The rows are grouped in 4 different ways at once. Each group adds its own fixed numbers to the row, and there is some noise. The rows also spread widely along 13 directions, which tell nothing about the answers.
Known rows, each followed by its group in each grouping:
[-36 -30  -6  12  -7 -51  30   3  -9   8 -19   2  10 -15 -27  37 -37  -3
  -8 -12 -18 -51   7 -19   8 -21   8 -13] => (2) z_614 Ziveb (4)
[-18   7   7   1   9 -19  -2  12   7   2   2  10  -2  -1  -8  19  -7  -8
   6  -6 -28  -9  -4  -7  11  -6   7   8] => (0) z_9 viga (0)
[ 11  -5  10  19   7  42 -23   5 -28  34   3 -16  -3  59  11 -19 -17   6
 -25 -28 -10 -29   7   3  -7   3  -5 -12] => (4) z_866 Bubi (3)
[ -3  12 -29 -39  -4   4  34 -12 -17 -62  13 -19  20   0  -4   1   6  17
 -13   5   7  -9  39  -8 -15  14  10   9] => (2) z_372 Bubi (3)
[-58  13 -10  17  11 -36  11  44   1   0 -28 -14  45 -11 -27   1   7  44
   0 -24   7  -3 -21 -20  11 -33  17   5] => (3) z_372 fidu (2)
[-14  -9   4  22 -18  11  41 -33 -27  28  16  -6   6   7  14  41   3 -20
  29  20  25   9  15  21   4 -36  -2 -31] => (1) z_154 Ziveb (1)
[  5  16 -20  -5  17  -3  -7  12  33  -3  -3   5   9 -21  11   1 -11  17
   1   8 -13   1  -5  13   1  -5 -21  25] => (3) z_9 fidu (1)
[  7  13  -9  -8  -6  -9  -4   9  -7 -13   3   1   1  -3  -2 -13   9  14
  -2 -21  -2  -3 -10   4 -15  10  17  -5] => (1) z_154 zagoz (5)
[  6   1 -24 -32 -23 -57  25 -13 -12  -7  16  21  -2 -28 -14  27 -26 -18
   9 -17  -8   4 -12   4  -8  13  14 -19] => (4) z_614 zagoz (5)
[  8   8  -9  10   7   8 -18   9  -4  -2   0  18 -36  16  25   7 -29  -4
 -11 -10 -56 -12 -13  17  -5   9 -25  -4] => (0) z_866 viga (4)
[-16 -21  22  17  -4  20  -5  11 -15 -11 -27 -15   8   9 -43  18  27  -4
   6   2   9 -28   4 -22  -7   3  16   1] => (0) z_9 viga (2)
[-45  -5  -8  21 -30 -13   7  15 -29  -2 -35   6  -2  -1   1   3  12  16
  21  -7  11  -8  -7  -4  -5 -16  28 -22] => (3) z_372 zagoz (0)
[-18 -13   5   7   7 -37 -10  14  15  56  -6 -20  44 -13 -42   3 -15   7
   8 -20  25  12 -24 -26  33  -8   5  -4] => (0) z_614 fidu (3)
[-45 -12 -26  27 -31  18  32   1 -66 -41 -25  -8  13   5 -25  15  -5  15
   9  -3  15   4  11 -13  -1 -11   5  -8] => (0) z_866 zagoz (0)
[-20 -20  16  16   1  27 -14  -4  14   5 -44  -9   4 -17 -13  12  32  -1
  29  15  33 -20  13 -20  -4  -6  34   9] => (1) z_614 Ziveb (4)
[-17  17 -44   8   8  -6   0  18 -10 -34 -12   5   0   5  17 -10 -33  29
 -26 -14 -33  -4  -2   1   1  -6 -14  13] => (3) z_372 Ziveb (4)
[ 16  25 -17 -21   9  -6   3  -4  11  15  31   0  22 -15  10 -10 -12  15
   3 -21  12   9   0  -1   0  -4   5   7] => (0) z_866 fidu (4)
[-13   5 -29  -6 -13  -6   4 -16  -6 -25   0   7  -8 -17  27 -11 -14   0
  11  12   5  24   9   4  14  -7   8   5] => (0) z_154 Ziveb (3)
[  4 -10 -45   3 -25  19  11 -10 -48 -92  -9  18 -11 -29 -20 -14 -10  -1
   3   6  22  36  17 -12   8  17  11  21] => (0) z_372 zagoz (1)
[-16 -27   3  25   1   0 -52  -6  26  74 -30 -11   3  15  11   2 -14 -18
  19  -6  11  22 -10 -16  34 -16  17   0] => (3) z_9 Ziveb (4)
[-60 -26  11  29 -16 -29  41  -7 -30 -17 -11  -5  -8  11  13  14  12 -11
  17  27  -1  22  16  -2  20 -47   6 -34] => (2) z_372 zagoz (4)
[-11   1  17   7  22   3 -19   1   7   6  15  -8 -18  28  -3  12   4 -26
   2  -3 -40  18  -4  -4  22  -4   7  14] => (0) z_154 Ziveb (0)
[-15  13  -5  13  16  12 -14  12  14 -39 -18  37 -20 -36   7  -9  -5  -4
  20   1  -6  -5  12  -5  13 -14  22  43] => (0) z_614 fidu (0)
[-10 -37   2  30 -17   5  -6  -4 -14  22 -30   9  -4 -22 -20   0 -27 -14
  11  -8  27 -27   2 -17  19 -18  14   5] => (0) z_866 zagoz (2)
[ -7  -3   7  40  28  64 -30  20  32  40 -46   0  -9   6  21   6 -10  16
   2  21  -6 -58   7  11   1 -20 -22  42] => (4) z_372 Ziveb (0)
[ -3  -9   7  16  -5  35   2   3 -26 -39 -15   7 -15   2 -23  16  22  -9
  14  11  -2  -6   3  -4 -14  12   4  11] => (0) z_9 Ziveb (0)
[-11  10  -2 -29  -3 -38   8  -7  15   7  15  -1  28 -28  -9   6  14  -2
  24 -15  27  23   5 -18   8 -11  49   5] => (2) z_9 zagoz (5)
[  9  -4  -1 -23   5   2   9  -6 -10 -32  15  -6   7  -3 -30  12  12  -7
  -6  -2   3 -11  18 -17  -5  16  23   9] => (4) z_372 viga (1)
[-27 -26 -25  -8 -39 -25  23 -34 -16  -5 -13  -4  -4  -6  26  -4 -24  -7
   5  18  21   9  25  -7  27 -24   2 -24] => (3) z_866 viga (0)
[-17 -13   7  31  12   2 -24  16   6  -4 -19  17 -13 -22  -9  -4  -4  -8
  12  -5  -7  -1  -9 -14  17 -12  22  21] => (0) z_154 Ziveb (4)
[  3  -1  -8 -17 -21 -11   4  -5 -18 -24   2  -2 -17  16   6   6  14  -3
  -1   7 -16   9  -7   4 -19  19  -7 -34] => (4) z_614 viga (4)
[-33 -29   4 -43 -13 -50   9 -35  51  56  -9 -52  39 -22  -2  18  12  -7
  25  34  42  -2  22 -31  32 -13  32 -10] => (0) z_154 Ziveb (3)
[ -2  -2   8   9  14  14   7  -7   4  -8   0   9 -13  -2  12  -2   5  -8
   7  14  -3 -14  17  14  -1 -11  -2   4] => (3) z_372 fidu (3)
[-26  -1 -53  -7 -12 -14   5 -19  -4 -35 -38  20  -9 -23  13  24 -35  -5
  12   0 -11  -2  24   1  11  -3  22  16] => (1) z_372 fidu (5)
[-31 -17  18   7   6 -29  -1  20  21 -10 -22  -2  -1 -18  -7   1  12  -2
  11  20  -4  11  -5 -15  27 -17  11   8] => (0) z_372 Bubi (1)
[  9  -9   2 -12  16  -4  -1  -7  11  -6  10 -14   5   0 -12   1  -3  -5
 -10  -5  -8   5   0 -13   5  10   0   9] => (1) z_866 Ziveb (4)
[  3   1  25  -1  30 -40  15  17   7  20  31   6  15  -9 -60  60   8 -28
  13 -22 -35  15 -43  -4  -6  18   0  -6] => (1) z_9 Ziveb (4)
[-13 -36 -15  -7 -37 -50  14 -22 -22 -36   0  18 -18 -25   8 -29 -13 -21
   4  20  19  37   5  -9  34  -5   9 -27] => (4) z_154 viga (3)
[  0   4  -1  -6   6  17  -2   6   4 -10  -6   2   6 -25 -24  18   8   2
  19  -3   8  -5  -9 -11  -5  12  12  25] => (0) z_866 Ziveb (0)

New rows, each followed by its group in each grouping:
[ 21 -13   1 -24   7   8  -9 -20  35   0   2 -27 -11   6   0  18  12 -25
   4  40 -13  24  -3   4   9  17 -33  13] => (0) z_9 Ziveb (2)
[ 10 -10  -9 -23  -2 -10   5 -22  12 -15   8   2 -19  -7  36 -27 -18  -4
 -12  19  -2  -5  17   3  10  -3  -7   1] => (4) z_866 Ziveb (3)
[ 22  -7  10 -13   5  -2   8  -5 -10   0  13  -5 -15  24 -39  58  -9 -30
 -13  -8 -55 -52  -1   5 -23  31 -18  -8] => (0) z_9 viga (2)
[ 38  16 -12 -17  18   4   4   0   1 -25  42   7   3   0  -4 -14 -17   1
 -26 -12 -16  -3   9  -1  -1  15 -23  17] => (0) z_9 viga (4)
[-10 -23  21  19   6   0  -4   1  -1  16  -8  -7   0   5 -12   2  11 -13
   7   8  13   4  -2 -14  10 -13   6  -6] => (4) z_614 Ziveb (4)
[  0   3 -15 -11  11 -13 -10   1  21  30   6 -39  30  18  -6  -3 -10  13
 -11  -1  -3  25  -6  -9  19   1 -29   0] => (0) z_614 fidu (4)
[-35  -5  -4  26 -13 -29   7  13 -23   3 -33  22  -9  12   8  12 -19   7
   1 -25 -24 -40   0   6  -7 -23  21 -23] => (1) z_9 fidu (5)
[ 19 -23   9 -11 -33 -17  25 -19 -18 -13  15 -14 -23  10   7   3  15 -11
  -2  32  -5   1  -5  16 -11  10 -26 -42] => (0) z_154 Ziveb (1)
[ 37   5 -14 -19  -8  10  16 -21 -10  -2  29 -18  13  10  -2 -16  -8   2
 -16  -2  23  -1  16   5  -2   2 -26  -6] => (0) z_614 fidu (2)
[ -7  31   2  33  24  11 -14  37   8 -30 -16  55 -35 -34   7  19  10   4
  29  -8 -47  -6 -34  30 -26   0   4  17] => (1) z_154 fidu (4)
[ -2 -15  16 -14 -13 -25  13 -29  10  61  16 -20 -16  48  54   6 -10 -14
 -11  18 -18 -39  26  15   3 -23 -11 -52] => (4) z_372 viga (4)
[-23 -19 -39   0 -13  -5 -21 -26   3  -7 -33   8 -25   2  23  28 -30 -27
  14  10 -29  17  14  -3  14   2  12   5] => (3) z_9 Ziveb (4)
[ -1   0  17  24  -9 -13  21  12 -28   2  16  29  -9  -3   4 -17  -2   3
   1 -15   3 -33  -1  11  -8 -25   8 -19] => (4) z_154 fidu (0)
[-42 -17 -16  -1 -32 -29  23 -18  -6  18 -15 -32  10  25  39  11   0   1
  12  44  10  57   2  10  28 -35 -29 -43] => (4) z_614 Bubi (1)
[  9 -11  27 -15  10 -28   0   4  22   8   5  -2 -30   8  -5  28  11 -18
  -2   9 -50 -33 -15   5 -15  20  -6 -15] => (0) z_372 Ziveb (4)
[-51 -27   2  21 -17 -18  18  -8  -3  24 -42 -10   3  -8  -9  49  -8 -13
  25  19   4 -20   2  -9  15 -32   8 -13] => (0) z_614 Ziveb (2)
[ 11  -7 -18   9   5 -15   2  18 -15 -51  17   4   2  -7  -8 -70 -24  15
 -37  -6   9  32   0 -18  40  -6 -23  25] => (0) z_372 zagoz (0)
[ 18  -4 -27 -29  12  32 -22 -33  30  14   1 -15  -6   0  21  14 -18 -16
   6  14  -8   1  29  -1   2  15  -1  29] => (4) z_866 zagoz (4)
[-16 -21 -10   9 -13  -5  28   1  -4   0 -18 -12  10 -18 -11   6 -20  17
  -4  20  10 -32   5  -4   7 -13 -31   5] => (0) z_866 zagoz (0)
[  6  -4  37  32  19  12   5  26 -10  12  -1  18 -11  -5 -34  20  10  -6
   6 -24 -18 -48 -25  10 -25  -8   0  -2] => (3) z_866 fidu (2)
[-14 -12   4   2 -22  -2   1  -2 -10   2 -23  -8  -8  -2   8  -1   7   7
   9   2  11 -20  -4  -6  -5  -9  14 -15] => (0) z_866 Ziveb (2)
[ -3   2 -41  12 -22  -7  14   8 -54 -48   5  18  12 -10 -34  18 -20   2
   3 -18  -3  45 -22  -6   0  20 -15  -9] => (0) z_9 viga (4)
[ -4  -1  -1  44   0  50  26   2 -62 -45   4  22  -1  10 -11 -24  -1   9
  -9 -19  30 -37  38   0  -8 -28  14   9] => (3) z_372 fidu (0)
[ 17 -19  13 -14 -12  42   6 -16 -13  -7  -2 -47  33  10 -43   1  45  -2
   6  14  62   1  23 -25  -8  13   5   1] => (0) z_614 Bubi (2)
[-38  -4  28  38  -6   7   0  30  -5  -3 -33  15 -11 -15 -14  35  44  -5
  48  30  -2  27 -38   7   0 -12  -7 -10] => (0) z_9 viga (0)
[  1 -18  21 -14 -12 -22 -25  -8  12  51 -11  -1  -6   9 -25  28   4 -25
  22 -21 -11 -36  -2 -17  -4  19  41 -13] => (0) z_9 fidu (0)
[ -7   5 -26 -16 -32  10 -12 -12   3 -34 -24   3 -12 -26  36 -24  32   9
  38  40  33  59  -5   8   0  13   4  -4] => (0) z_9 zagoz (3)
[-13  -4 -27  52 -19  44 -26  10 -51  13 -28   6  -9  35   6   5 -31  12
  -4 -24 -14 -16  -2   6  -2  -3  -9 -13] => (0) z_154 viga (4)
[  8  -4 -14 -17   4 -11  -3 -11  25  -8   1  -3  -9 -23   0  20  -8 -14
  12  25 -10  32 -10   4  17   9 -20  13] => (0) z_614 Ziveb (1)
[ -8  -7 -36 -26 -23  28 -30 -17 -19 -22 -38 -23  -6  29 -13  18   0  -1
  -2  -8 -11 -13  18 -21 -16  40  30   6] => (4) z_614 Ziveb (0)
[ -9  14 -39  -4 -17   7   2 -13 -16  10 -14   3 -12  16  18  41 -25  -7
  11  -9 -27  -8   1  20 -11   6   3 -10] => (1) z_372 zagoz (2)
[  1   5 -14  -2 -17  -6 -16  -4 -34 -19  12  17   5  -8 -13 -29  -2  -6
  13 -31  28  39  -3 -19  11  13  44  -1] => (0) z_9 zagoz (3)
[ -3  -2   2  -5 -21  -8  -9   1 -11   0  -9  -4  -9   3   6  -3  23   6
  21   0   1  25 -22   2 -12  12   5 -31] => (0) z_866 fidu (4)
[-44   5  20  14 -17 -12  31  -6 -33  -8  -5  11  -7  14  25   2  24   2
  20 -12  12 -38  33  -1 -11 -50  60 -32] => (2) z_372 fidu (2)
[-17 -16 -18   3 -20 -38  16  -7   0 -20  -9  15  -9 -26  28 -25 -13   3
   1  21  17  18   7   0  24 -26  -7 -17] => (3) z_372 viga (4)
[-15  19 -20  -2  -5  19  -3 -10  -6   6   2  -5  11   9  17  17   7   4
  22  -3   7  20  11   6  -6 -11  21   3] => (3) z_9 zagoz (1)
[ -8   2  11   2  -3 -25   6   8   7  13   7   4  18 -24  -6   0  16   6
  21  -2  25  15 -16 -11   2 -12  15  -8] => (0) z_9 Ziveb (4)
[ -6 -30 -15  30  -4  17   1  -6 -29  -3 -12 -10  17  -3 -44   6 -20  -9
   0  -6  22  12   2 -14  22   6  -6  11] => (1) z_154 zagoz (3)
[-21  -2  -5  -4  -1 -21   5  -9  35  25  -6 -11  10 -13  38 -12  -6  10
  10  27  12  -1  19  -3  19 -33  -6   5] => (0) z_9 zagoz (4)
[ 21   2 -22 -14  -3 -30 -17  27   9 -77 -10  33 -48 -26   7 -36 -16   4
 -25   5 -47   9 -26   5   8  26 -24  14] => (0) z_372 viga (2)
[ 13   1   4  -2   1 -14   4   3   3  -3  22   8  -8 -20  -4  -7  -3 -14
  11   1   0  40 -27   5  15  -3 -16   1] => (0) z_866 zagoz (2)
[-45  -7 -13  14  12  -2 -24  13  29   0 -42 -22   3   6  10   3  -4   7
   5  24 -21  21   0 -14  32 -22 -10  29] => (0) z_9 zagoz (2)
[ 13 -18  30   3   0 -10  -6  13  10   1 -17   1  -3 -15 -24 -22  13   9
  -7  -9  16 -60   6 -14 -11   0  17   0] => (0) z_614 fidu (5)
[ -6 -12  -7  -2 -13 -23 -26  12  24  38 -24   0  -4  -2  20 -10 -17   4
   7   3   0   8 -15  -2  24  -5  -2  -4] => (2) z_372 Bubi (0)
[-21 -21 -10 -24 -32 -30  23  -5 -24 -29 -22  -9   8 -21 -47  39  18  -2
  17   8  10 -12  -6 -19 -14  34  21 -25] => (0) z_372 viga (3)
[  7   6 -12   3  11   8 -31   7  16  16  -8  13  -2 -20  10 -17 -26   8
   4 -16   3   4 -17  -4  14   6   6  23] => (0) z_866 Ziveb (3)
[ 12   0  16  14  19  26   5 -14  -2 -17  24  17 -18  -2  12  -8   3 -24
   8   8   0  -4  31   3   5 -18   6  20] => (0) z_9 zagoz (4)
[ -2  -1 -19   4  31  29 -53  10  33  17 -25 -17  -2  16 -12  15 -16  -7
  -1   2 -40  15 -12  -3  13  27 -17  41] => (3) z_9 zagoz (3)
[  5  22 -35 -19 -29 -13 -20  13  -4  -1  -8   4  -5  -2  31 -24  -4  35
  -1 -13 -10  -2 -19  12 -22  15  11 -15] => (4) z_154 zagoz (1)
[ 11 -17  27  14  27   9  -8   7  17  52   6 -30  20  17 -46  26  -7 -12
  -9  -9  -4 -26  -7  -9  10   0 -19  13] => (0) z_614 zagoz (5)
[-11  -2  -1 -15 -21  -3  33 -33 -55  12  22 -14  11  39 -35  55  -5 -26
   8 -35  -7 -41  34 -11 -20   8  40 -34] => (0) z_614 fidu (0)
[ 15 -13  27  -1  -2 -14   8 -13   8  33  20   2   1  -8   2   1  10 -17
  12   4  21 -17   5  -3  -1 -10  10 -16] => (0) z_9 Ziveb (4)
[ 11  -2   0  -1   8  14  -7   7  18  14  -8 -20   3  18   2  -1  -2   6
 -11  12  -9  -7  -1   5   5   6 -35   6] => (1) z_614 Bubi (0)
[-10  -4 -14  29  19  35  -5   5  -9   2  -3  -7  26   7   4 -19 -20  11
  -9  -9  29   8  30 -16  28 -32   3  29] => (2) z_372 Bubi (4)
[  9 -21  13 -31  -4  33   6 -38 -15  -2  22 -57  33  45 -33  17  39 -18
  -4  15  34   4  47 -29  -2  15  22  -6] => (4) z_9 viga (1)
[ 18   6   8   8  17  -2 -27  10  22  19  10   6  -6  14  23 -41 -15   2
 -21 -12  -5  -1  -2   0  25 -16 -10   9] => (1) z_9 viga (2)
[ -7 -17 -23   3 -29  -9  28 -30 -43  12   9  -2  -2  21  12  26 -31 -15
  -2  -1   5  -5  18   7   5 -13   4 -32] => (4) z_372 Ziveb (1)
[ 19   2 -15 -20  -1 -10   1 -15  -8 -16  14   2  -5  10  -3  -6 -10  -4
 -12 -22  -9 -18  22  -6  -8  18  20  -6] => (1) z_372 fidu (4)
[ 12   3   2 -16  -6  -4  -7   3   1 -20   6  -2   0   1  -6 -23  18   4
   2  -1   7   7   3  -9  -2  13   6   3] => (0) z_9 fidu (0)
[ 37  -1 -17 -16  -5  35   8 -23 -20 -14  14 -12  -1  11 -26  28   0 -14
  -4  -5  -1 -19  17   4 -31  38  -9  -2] => (1) z_614 zagoz (4)
[  1 -14  21  18  17   8 -10  15  13  15  -8 -10  -5  -1 -25  14   5  -5
   1  10 -18 -19 -20   1   1   9 -18   9] => (0) z_154 Ziveb (3)
[  1  -1 -20 -20  11  26   1  -5  -6 -48   1 -19  10   7 -26  14   9   1
 -11  13  -4   6  23 -16   2  21   3  26] => (4) z_372 viga (1)
[ 10 -15  13 -31  -4 -52  29  -5  13 -37  11   0  -7 -29 -27   3  14 -13
  -1  16  -5   1  -4  -4   0  11  -8 -10] => (0) z_614 fidu (5)
[  4 -32   0  -8  -3  -8 -22  13  29  -8 -42 -26  -2  -5 -12 -18   3  10
 -15  24   2 -12  -3 -15  13  17 -18  13] => (0) z_372 Bubi (5)
[-28 -36  22  32  -8  26 -41   4  24  37 -78  -6 -42  16   9  30  16 -18
  27  25 -23 -48  -1   3  -3  -2  16  -3] => (1) z_372 zagoz (2)
[-28 -17 -23   9 -16 -31 -21  -5  -4 -23 -31  36 -19 -34  18 -27 -28 -11
  12 -13  14  15   9 -26  28 -19  52   6] => (4) z_614 Ziveb (4)
[-56 -30  11  51  -8 -19   2   9  -9  34 -40   3 -11   1   8  20 -22  -5
  15  13 -15 -20 -10   1  25 -39  -2 -17] => (0) z_154 Ziveb (3)
[-23  -3  -7 -10   7  20 -28  -9  21  38 -21 -42   5  30   3  36   3  -1
  13   4 -26  -3   7 -11  -1  12   7   6] => (0) z_866 zagoz (4)
[  1   9 -13 -16   5  16 -38  -6  29  -3 -12  -4  -6  -3  25 -16  11   1
  14   7   6  28  12 -12  13   3  20  16] => (2) z_614 viga (4)
[-19 -17  28  21   5 -16  13   9  -1  -7   8  -6 -10   0  -4  -7  14  -6
   2  17 -10   2   3  -3  18 -28  -1  -5] => (0) z_154 zagoz (1)
[ -9 -17  -2  -3 -15 -24   8   5  18 -25 -16  -5  -1 -19  45 -71   3  32
 -16  30  37 -10  27 -12  21 -31  -6  -3] => (0) z_372 Bubi (4)
[-48   6   8  37 -17   3  34   7 -51   2  -8  27  15 -23  -6  22   3  10
  38 -16  36  -9  -4   0  -2 -37  32 -24] => (0) z_866 viga (3)
[-56  14 -12   9 -12  13 -24   8 -13  -6 -46   2  -1  13   6  22  19   6
  32 -14  -3   9   3 -16   5  -7  55  -2] => (1) z_614 viga (0)
[ -1 -11  10   3  -8 -23  20  13 -17  10   7   9   9 -11 -19   5 -12   1
  -2 -15   4 -20 -14  -5  -2  -6  -1 -12] => (4) z_866 Bubi (0)
[-25   5 -13  -5 -23 -20  23   7 -11  20 -13  -7   3  -1   5  30 -11  20
  10  -1 -18 -31 -13   9 -16  -4 -11 -22] => (0) z_866 zagoz (0)
[-48 -18 -11  30 -18 -26  17  -8 -15  22 -29   6  -7  11  18  38 -17 -11
  22  13 -22   0   1  12   5 -33  -8 -33] => (3) z_9 fidu (4)
[-14   4  -9   7 -12 -30  26   1 -23 -16  13  14   9 -17   9 -14  -4   5
   3  -8  20  21  -6   3   9 -29  13 -13] => (4) z_154 Ziveb (5)
